The first 10 rows are patterns. Each new row is the sum of 3 different patterns, raised or lowered, with some noise. Before adding, each is slid sideways (what falls off one end comes back at the other) and multiplied by a number that may be negative. Names go in the order of the patterns.
Known rows, each followed by the names of its patterns:
[  3  10  -7  -6   0  20 -13  -8 -13   8 -15   6  10 -14   3  19   0  -7
 -14 -10  12  -7  14  16  -4   5   6   0 -13 -19  -9  19  -4  11   8 -14
  20 -15]  z286
[ -2   1  -2  20 -15  20  -7 -14 -10   9  16  -1 -11  -1   7  12 -14   3
   0  16   0 -10  15  15  -1   5  21  11 -13  18  21 -18 -17   3  16   9
  20 -11]  z995
[-16  -6  -3  16   0   7   1   1   6   8  14  -7  -1  20  20  18  -5   3
   4  21   5  18   8  12  -1  -8 -12   4   1 -16  16  -3  -9   1   4   0
   8 -17]  z300
[  3 -20   4   4 -17 -18 -14  10  12  20 -17  19  14  19  -7  -9  18  16
  13 -18  -7 -16  17  -9  -5   7  13  -5  -5  14  -5  -1 -15  -2  -3  10
  -3   6]  z929
[-10  -7  -5 -15  -1 -20  20 -18  13  19  12   2 -12  -7  -4  17   8   9
 -18  -4   7  -1  -1  13   8 -16 -12  -6  -6  18 -16 -14  13 -10 -11   0
  18  -9]  z314
[  2   9   9 -10  -4  15   0 -11  18 -17  -7   1   1   8 -17 -10  14 -10
  19 -16  10   7  -1  -8  -2   0   0 -20  12 -18 -17 -17  20   2  14   2
  19 -17]  z364
[ 18  -4   6 -10   7  -8 -17  10 -11  19   4 -18  10  -3 -13  20  -9   9
   6  -1  15   6   1 -13  -7  10 -15  -6  13  18  -4   7  19  13  -7   7
 -16  15]  z366
[ 15 -12  -9  -5   1  -7 -16 -15  -1   2 -14   7  -7 -18   9  -2  -3  11
 -17 -12 -17 -11 -12  -3 -10  -4 -21 -17  -1  13 -15  -8  -4   7  21 -15
 -14  -4]  z547
[ -4 -20   7  11  14   7 -19  -3  -3 -19   7   2 -17  20 -10  -4  -7   9
  12   3   2  19 -16   3  -5  -8 -19  16  14   0 -19  18 -13 -10  15  -1
  -2   6]  z147
[ -1  10 -16  -5   3  13  16 -16   9   5 -12 -17   3  10   9  21  -3  15
  -1  13   9 -19   9  -9   9 -12   3  -4   7 -15  20  -7  18  19  19  -4
  -3  -6]  z677

New rows, each followed by the names of its patterns:
[-21  -1 -10 -32  -8 -10 -25  -1 -12   2   2 -10 -18 -43  -4  -1 -17  15
  12  -9  -1  -3 -29  11   9 -12 -21 -37   3   6 -13  10  19 -25 -32  12
 -25  23]  z286 z314 z147
[-23 -17 -13  11  17  -7  -4   3 -26 -11  -7  -6  33   5 -37   5  28  22
 -15 -28  17   9  22 -27 -14 -17  37 -12 -21  10  18  -2  -6  35  10 -18
   1  16]  z286 z995 z929
[ 16  -2 -29   0  11  20  -6  18 -24   7   0  11   3 -20  -8   8  -6  31
 -20   4  13 -10  -8   2  11   1   4   3  -3   1  -4  19  -1  31   4  14
 -30  -8]  z929 z364 z677
[ 22  10 -13 -11 -13  20   9   0  15  -8 -16  45  27  11   5 -14 -31   6
  -2  -1  -8  13  -3  -8  -5 -18  40  14  17 -27  28  34  -4  -9  23  21
   5 -11]  z929 z314 z547
[-35 -59 -46 -22 -29 -35 -43 -11 -22 -14 -59 -72 -33 -32 -56 -38 -46  -8
 -39 -22 -65 -31 -32 -25 -45 -13 -57 -28 -47 -49 -43 -41 -23 -46 -49 -61
 -24 -19]  z547 z147 z677
[-21  -7 -18 -39  19 -47 -21 -19 -17 -15 -23 -28  11 -60   2 -15  -4 -32
 -24  -4 -23 -31  18 -29 -37  -4 -15 -13  -9 -11 -40 -29 -12 -19 -20 -14
 -23 -36]  z314 z366 z147
[  2  15  -8 -28  15  18  14 -16 -39   9  -5 -30 -19  15  -5  33 -26  11
  13  30   4  -8  23  18  -4   3 -21 -20  -8  -3  22  12   1  21  -9  -2
  15  -2]  z929 z547 z147
[ 21  51  60  28   3   6   1  49  26  23  22  24  25  16  56  24  37  25
  23  45  69 -10  57  30  21  -8  37  52  51  43  26  44  45  19  30   0
  32  18]  z929 z314 z677
[ 37  18  -5  -7  -4  29   1 -12  11  33   8 -28  19  31  -2  12  43   4
   6  -2  27 -20 -27   0  18  24  24  -3 -17   5  -1  34 -21  19  -2 -12
 -27 -16]  z995 z314 z547
[ -7 -41  -9   9 -32   0   1 -37   5 -16  -4 -41  -5 -20 -11 -22  11 -21
  -6   6 -30 -30  -5 -11 -17 -21  -7 -15 -16 -29  -9 -14 -28 -11 -17  14
   0 -35]  z286 z366 z677
[ 18  16  -7  -9   7  10  41  -4   5  33  20  53  -9 -11  27  20  -3  25
  -5  16  14  -9   2  -3  18  10  36  18   3  28  22  -1   5  -5  10  -7
  -5   2]  z366 z547 z147
[ 35  -1 -16 -18  -3  22 -15 -25  12   2  12 -15  -3   8  14 -30 -25  -1
  -5 -31   1  -1 -33 -36  41  23  18 -17  10 -24  25  21   6  -6 -20  40
 -17   7]  z995 z300 z364
[-21 -15   7  15 -10 -26   1  -2 -12  11   8  25  42   1  12   4 -32  -4
  18  -3  -1   8  -7  24  -1  28  12 -27 -10  -1   0   3  25   1   6  14
   2   2]  z300 z314 z677
[-15 -19  10 -21   1 -23  14   9 -18  -5 -12 -16   8  -4  19  -7 -15  22
  -7 -13 -27 -11 -11   8  12   2 -26 -18 -10  -7 -16  19 -16 -25 -21  -2
 -19   9]  z300 z314 z677
[ 13  14   4  17  22   4  10 -23  17 -23  -9   5   3  22 -13 -21 -18   9
  -6   0 -26 -25  19 -11  17   0  24  -3   5  10  26 -12   9  -5  -8  -7
  20   6]  z995 z300 z677
[-18  -6  -8  28  -1   7   4  24  12   5  -3  11  -1  49  -2  27  16  -3
  27   8  -2  15  15   9  -7 -11   8  23  24   7  33  28   8  34   5  27
  -3  17]  z364 z147 z677
[-26 -27 -20 -38   6 -27   5 -13  -8   1  -3  -7 -28 -14  -8   7 -24  10
 -25 -12  -4 -39 -20 -17  -9 -12 -24  -9  -1 -18 -26  -2  -1   0 -19   2
  19   6]  z286 z929 z366
[-10   8  -1  -9  -2  11  -3 -19 -16 -17  -5   9  -6  13  -7 -27   6  -3
  -8  21  -4  16  28  -1  25 -15  -8   5  -7  20   4  -9  21  11 -13 -30
  21  11]  z286 z300 z366
[ 10  14  -5  25  13   9   8  15 -13  19  30  58  10  -9  25  15  18 -15
 -14 -13  38  15  -5   6   4   8 -36 -12  17  17  49  19  -2  21  31  10
 -40  33]  z286 z929 z677
[  6 -15  -8  -8  -1  13 -16  -5  -7  22 -25  17 -25  20  13  33  11 -21
  -7  13  18 -22 -10  -3  25   6 -12  12   0 -10 -23   7  -6 -16   9  11
   6   9]  z286 z300 z677
[  4 -14 -39 -37 -32 -24 -26 -37 -34 -10  -1 -36 -22 -30  -7 -28 -53 -16
  -3  -9 -14 -14 -13 -35 -11   4 -51 -43 -29   7 -28 -10 -48 -29 -29 -18
  -5 -16]  z286 z995 z677
[-11 -17 -19 -26  20 -30  -5  15 -11   0  10  10 -19 -15 -23  12 -10   7
 -11   3  -3   6  26  20  -3 -25  -5   8   1  -2  -9 -13 -25  14   7 -26
  -2  11]  z286 z300 z314
[ -4  14  19  -8   8   9 -15   8  -3  17  15  -3 -13  -9 -26  25 -13  -8
  26   9 -18 -10   7   3  -9  -1  10 -19   3  -2   0 -23  -2  18  -8 -16
   4 -20]  z929 z364 z147
[ 28  13  14  -9 -11   5  -3  -7  -1   2  21 -24  19  26  -8 -37  -2  25
 -20 -32  -8   0 -21   1  -8   0  20  11  28 -24  37 -15  -3  -7   5  22
  -1 -26]  z995 z300 z364
[-26   7 -21  -7  -8 -35   6 -34  -7  -6 -34  15  -7 -24 -17 -16 -14  11
 -20   7   2   0   3 -11  -5 -36 -21  -7  -3   2  -9 -12 -36  16  -6 -11
  -4 -18]  z286 z364 z147
[ -5 -13 -18  -6 -17 -20  -8  -9  -1 -47   4 -14   5 -23   7 -29 -26  -1
 -13 -20 -10 -19 -25  -2  -5 -20   1 -19 -22 -15 -34 -15 -32 -36   7 -30
 -33  -6]  z995 z547 z147
[ 17   4  34  -4   8  11  13   5 -10  -7  33  13  21  16  37 -36   2   8
 -10 -26  14  12  -2  21   8  37  11  13   9 -18  27  31  18 -19   6   2
  28 -17]  z929 z364 z147
[ -2  44  -3   0  16  -8  24 -17   2  17  -6  14  17  -8  11 -13  -9  25
   2  -7   0   8  30  -7 -19  -6  16   9  -6   3  21  -6  10  19   3   5
   9  21]  z995 z300 z366
[ 21  29  -3  -9  31  37  15  11   7  38   2  40  22  34  18 -10   2  26
 -10  16  12  24 -17  11  44  29  19  20  -3  23  21  30   9   3   3  39
  -5  36]  z995 z314 z364
[-11 -23   1   2 -31   9 -30  -3 -12 -23  -9  -5 -21  21 -22   9 -12  -2
 -23 -10 -13  -3 -44  -1 -43 -24 -19  24 -19  -6  -5  -8 -11  -5  16  19
 -36  -3]  z364 z366 z147
[  7  -4  10   0  33  -5  11  12  23  -8 -10   4 -12 -36  14  16   8 -21
  11  -8 -11  22  -5  -8  14  13 -17  -3  16  31  11 -18  19  -3 -16  14
  13 -27]  z995 z364 z147
[  2  -9   9   1   8 -17  20   6   2  18  16  -3   4   4   9  -3  19  23
  -7   2  15  -6  11  21  -4 -15 -23   0  29 -10   0   9  -4  14   7 -20
  15  -8]  z286 z300 z147
[ 4 12 37 34  5 17 27 10 19 22 32 15 43 20 40 30 29 36 26 10  6 44 23 42
 40 45 30 46  3 34  0  3 37 20 40 45 30 30]  z286 z929 z314
[-20  33  29  10  32  11  37  27  26   0  31   9   9  -4  41  23 -15  18
  36  23  16  24  31  15  31  19  52   7  22  50  18  30  15   3 -11  36
   0  18]  z929 z364 z677
[ -7  29  23  23  60   1  47  -3  43  42 -16  23  20  33  11  22   3  34
 -16  58  30  12  49  42  29   3  -6  10  47  -1  28  37  44  30  24  41
  25 -25]  z286 z364 z677
[-18 -15 -46 -31 -49   0 -47  -6   3 -20   0 -64 -22 -14 -15 -19 -29 -44
   2 -24 -33 -39   7 -10 -29 -42 -10 -28 -21 -49 -36 -33 -35 -29  -8 -40
 -34 -20]  z995 z314 z147
[-31  15 -28 -44   3 -14 -20 -26 -20  -9  -4  17 -28   4  -3  -7 -17 -22
  -7   6 -20 -16 -23 -37  -9 -14   0  -1  -7   7 -22  -9 -31 -15 -40 -15
 -13  -1]  z929 z366 z147
[15  6 11 49 19 43 25 29  3 34 34 12 20  8 16  0  3 32 28  8 50 20 22 33
 47 30 13 13 39 19  2 23  8 16 44 16 33  4]  z364 z147 z677
[  2  -8   7   6  -7   7  12  12  -8   4  21   0 -11   8   6  20 -13  -5
  -2 -15   5  -9   0  17  11 -22  20   5  16 -34  23   4   7 -23  16   8
  -8  19]  z286 z547 z677
[ 10  33  36  -3  22  14  25  34  47  20  37   9  24  17   7 -13  66  -9
  -4   8  15  40  -6  11   5  12  34  38 -16  41  15  28  21  31  15 -23
  35  30]  z929 z364 z147
[-29 -46 -12 -12 -23  -8 -17 -42   4 -15 -21  -6 -52 -25 -25 -22   1 -33
 -13  -8 -35 -46 -30  -8 -14 -41   0 -15 -17 -28 -24 -14  20 -30 -11 -32
   3 -22]  z286 z364 z547
[ 22  15  31 -11  16 -21  16 -25  16  -8  39  25   5 -32   7  36  22   6
 -28  36  19  -7  -3   4  10  -2  11  17  16  10  20 -15  35 -19  16  43
  -6  -4]  z929 z364 z547
[  8  36  17  15  -9  13 -27  18  18 -16  -9  12   9  22   6  22  -1  -9
  -5  -2  10   5  25   0  -5  15   3   3 -36  -8   1  13  -7 -12  -4   6
 -22  20]  z300 z364 z677
[-19  -8  -3 -14  17 -12   1  44  -7  22  -9  16  22  -9  -6   6   2  -6
 -11 -10  14   9 -27  -1  19  -6 -36  10  25 -13  -9  16  20 -18  -9  11
 -34  32]  z995 z366 z677
[ -7 -10   7 -12 -20 -14   3 -11  36 -18 -21   7   6  25  -5  -6   7   2
   7  -6  -1  26  -7   0  11  -7  23 -14   3  15  -5  14   0  15  19   0
  14  11]  z300 z366 z547
[-17 -18  -7 -52 -18 -10  -8 -36 -23  -9 -14 -35  -3 -39 -23  -8  -8 -32
 -30 -34 -19 -33  -7  -4 -10 -39 -32  -5 -32 -28 -23 -47   0 -29 -31 -23
  -9 -24]  z929 z364 z147
[-22  -7 -16 -27  -8 -27  -8 -33 -25 -25 -39 -38 -16 -34 -25 -19 -29 -12
 -45 -17   2 -27 -33 -18 -29 -28 -33 -34 -20 -42 -13 -27 -37 -19  -1 -16
 -41 -34]  z286 z995 z547
[ 33   7  -3 -20 -15  18   0  13  14  -5   8  -1  -7 -32 -30 -10  20 -13
 -13  23 -15  19 -21  11  12   5 -13   4   5 -12 -15 -12 -16 -11   4  -1
  -1   0]  z286 z547 z677
[ 30 -36   5  11  -9 -18   3  20   8 -18  -8  26 -17  11  16 -26   0  27
  -8  10 -15   0  22   1  13  29   1  10  11  -6 -29   2 -13  12  -6 -14
  11  -4]  z286 z314 z547
[ 25  39  13  28   9  23  37  21  11  20  26  27  13  -5 -12  46  31  31
  -9  40   9   7  33  18  31  52  16  14  54  10  45  36  10  22  17   3
  48  51]  z300 z366 z147
[-18  -3   3 -12   0 -30 -12  12 -27 -18  -8  14  -4 -31 -23   0 -19 -21
 -14 -19  -2   3 -29 -26 -29 -16 -13  -5   6   1  -3  -3   7  -6 -29 -26
 -26   0]  z286 z300 z547
[ 26  11 -26  -5 -40  28 -43 -34 -10  13  10 -22  13 -23 -28 -46   5   1
   1   9  -6  -6 -34  18  12 -37 -12 -44  18   1  -1 -20  22 -12  10 -15
   7  28]  z929 z314 z677
[-14   2  10  23  41   3  17  20   9  40  17  12  10   6  -5  -5  17 -27
  -7  14   8 -32  18  21  -8  10  10   0   3 -14   4  23  -5  21  31  -4
  15  21]  z286 z300 z547
[  1  -7  -5   5  35  -2 -10  17   5  -9 -14  15  -1  -9  -9  17   1   3
  21 -14   7  23  -7   7 -18 -12  21  12  20   9 -19 -15  22  -1 -23 -28
   2  31]  z286 z929 z547
[-35 -29 -17 -30 -14  -9  -1 -25 -12   9  14 -23 -12  -9 -20 -22   7  -9
  -8 -41 -35 -30  -1  -7 -38  -5 -27 -21 -14 -11 -11 -11 -21 -36 -12 -40
  -4   3]  z995 z300 z547
[ -1 -32 -18 -20 -12 -28   6   7  -9   8 -10  -2  11 -22  10   0  -3   5
  -9 -13   5  13   5 -11   0 -12  -3  -1  -5 -15 -15  -9  -2 -13 -13 -24
  -7  26]  z300 z364 z366
[ 11   6   0   4   1  17  20 -29  21 -11 -32   2  -6 -14   2  14  40   9
   3  -8   2  -2  29 -13  11 -20  -1  -3  13 -22 -55  10  30  13 -17  23
  11 -20]  z286 z364 z547
[-31   5   4 -15 -45 -18   3  -9 -13 -12 -24   1   0  19 -37 -18 -21 -17
 -36   1   2 -31 -33  -9 -12 -15 -25 -28 -19 -13 -22 -24  -3 -12  -7 -23
   2  13]  z995 z300 z147
[  6  -4  20   7 -14  14  13  17   2 -21  22   1 -12  30  25  -7  18  -5
   3  17  17  10  20   2  35 -22   2  20  14 -12   3  26  18  -5  17  -7
  16  26]  z995 z547 z147
[-14 -15   6 -25 -30  -5  17  -7  -8 -19  -8  16   2  21 -10  18  17 -24
   2   9  -3 -19  27  16   3   0  27 -28 -16   8   7  18  14 -13  -3  19
  17  14]  z995 z929 z147
[-30 -15 -10 -35 -17 -12  11 -18 -34  -8  -1 -26 -20  -4 -35   3  -5  -4
  -5 -26  -3 -35   4  -5 -23 -27 -20  -9 -25 -11 -17  -8  -9   5 -27 -21
  -1  -9]  z995 z929 z147
[ -1  -1  -3  -9 -16  -5 -32  -5   9 -32 -27  -8  12  18  -8 -42 -25  -3
  -5   3 -14   2  -8 -27 -18  12  16 -18   4  -7   6  26 -20   1  16  -3
 -25   1]  z300 z314 z547
[ 20   4 -25 -14  -3  31  23  -3   1  -8  -6  12 -24  -3  -7  -9  11 -23
   6 -26   3   2  16 -12  29   7  16   8  -8 -35 -10  18 -18  -6  -2  25
  -3 -28]  z286 z366 z677
[-12 -20   4  -6   9   9  -9  -1 -24   0   1 -10  11 -18  20 -11  -6 -20
   3 -10 -14  -1  -9  -2  10  -9   4 -29  -4 -31   0 -31  16 -24  -8 -24
  -2  13]  z286 z300 z364
[ 19  31  -2  -9  -1   6   2  16  -5  13  -6 -14  11   3   8 -27   4  15
  12   0  -7  -3  -5 -16   5   8  -2  -1  28  18  34  -9  11 -12  18  -2
   3 -19]  z300 z929 z364
[ 37 -32  19  12  10   2 -13   9   6  11   3  10   4  29  14 -22 -19   4
   3 -31  35  13 -13   6  -8   7  20 -13 -12  -4 -11  -3  20  16   7  17
  13   8]  z300 z314 z147
[-22  -3   5 -33   1   4  -9  -6 -24   0  -3 -26 -18 -22  -1 -40  -3 -12
 -12  -3 -20 -19   1 -38 -11  -2  -4 -22 -26 -30 -13 -20  -1 -14 -15 -19
  10  -7]  z300 z364 z547
[ 21   6  10   5   0 -12  40 -26 -13 -17  14   3 -22 -13   5  28  27  24
 -29  20   6  -3   1  12  16  -6  21 -11  -3  -2   6 -15   5   4   4  18
  28  -4]  z286 z929 z677
[  5   6   3  26  11  17  11   7  14   3  -1  12  11  -3   6 -13 -25  14
  -7  19  -8 -23  16  -9  20   7  23  21   7   8  13  -6  35 -19  -7  12
  12  28]  z300 z366 z677
[  2 -17 -21  -9 -33 -18  -4   5   1  13  -5 -16  -1  22  -9 -16  12   6
  -8  -3  -3  31  25 -28  -8 -47   9  -2  -4  -7  16  10 -10  21  -8   6
  17  25]  z364 z147 z677
[ 25 -34  -3   0   8  -5  -9 -15 -18  -3   7  -9 -20 -22   4 -21  12   5
 -15   1  -8   2  -1 -22   5 -26  -6   4   4 -19 -12   4 -18  -7 -23  -3
 -34 -23]  z286 z995 z677
[-34  -9   7 -29   4 -17 -21  -7 -17 -25 -23 -21 -20   2  12 -49   9  11
  18 -14 -24  12   2 -10 -29 -30 -20  16 -34 -21 -10  16 -30 -33   8 -19
  17 -32]  z929 z366 z547
[  7  35   5 -22  18  -1  -4 -19  -8 -10   1  -5  19   2   1 -11 -33 -11
   9  -5  -1  12   1 -13  23 -14 -20  36 -11   7  -8  -7  -5 -15   3  -1
 -41 -14]  z286 z366 z547
[-30 -58 -23 -39 -23 -22 -41 -26 -10 -25 -49 -39 -36 -21 -34  -9 -13 -61
 -35  -3 -33 -20  10 -54 -25 -25 -41 -19 -53 -31  -2 -53 -14 -16 -48   2
 -53 -13]  z286 z366 z147
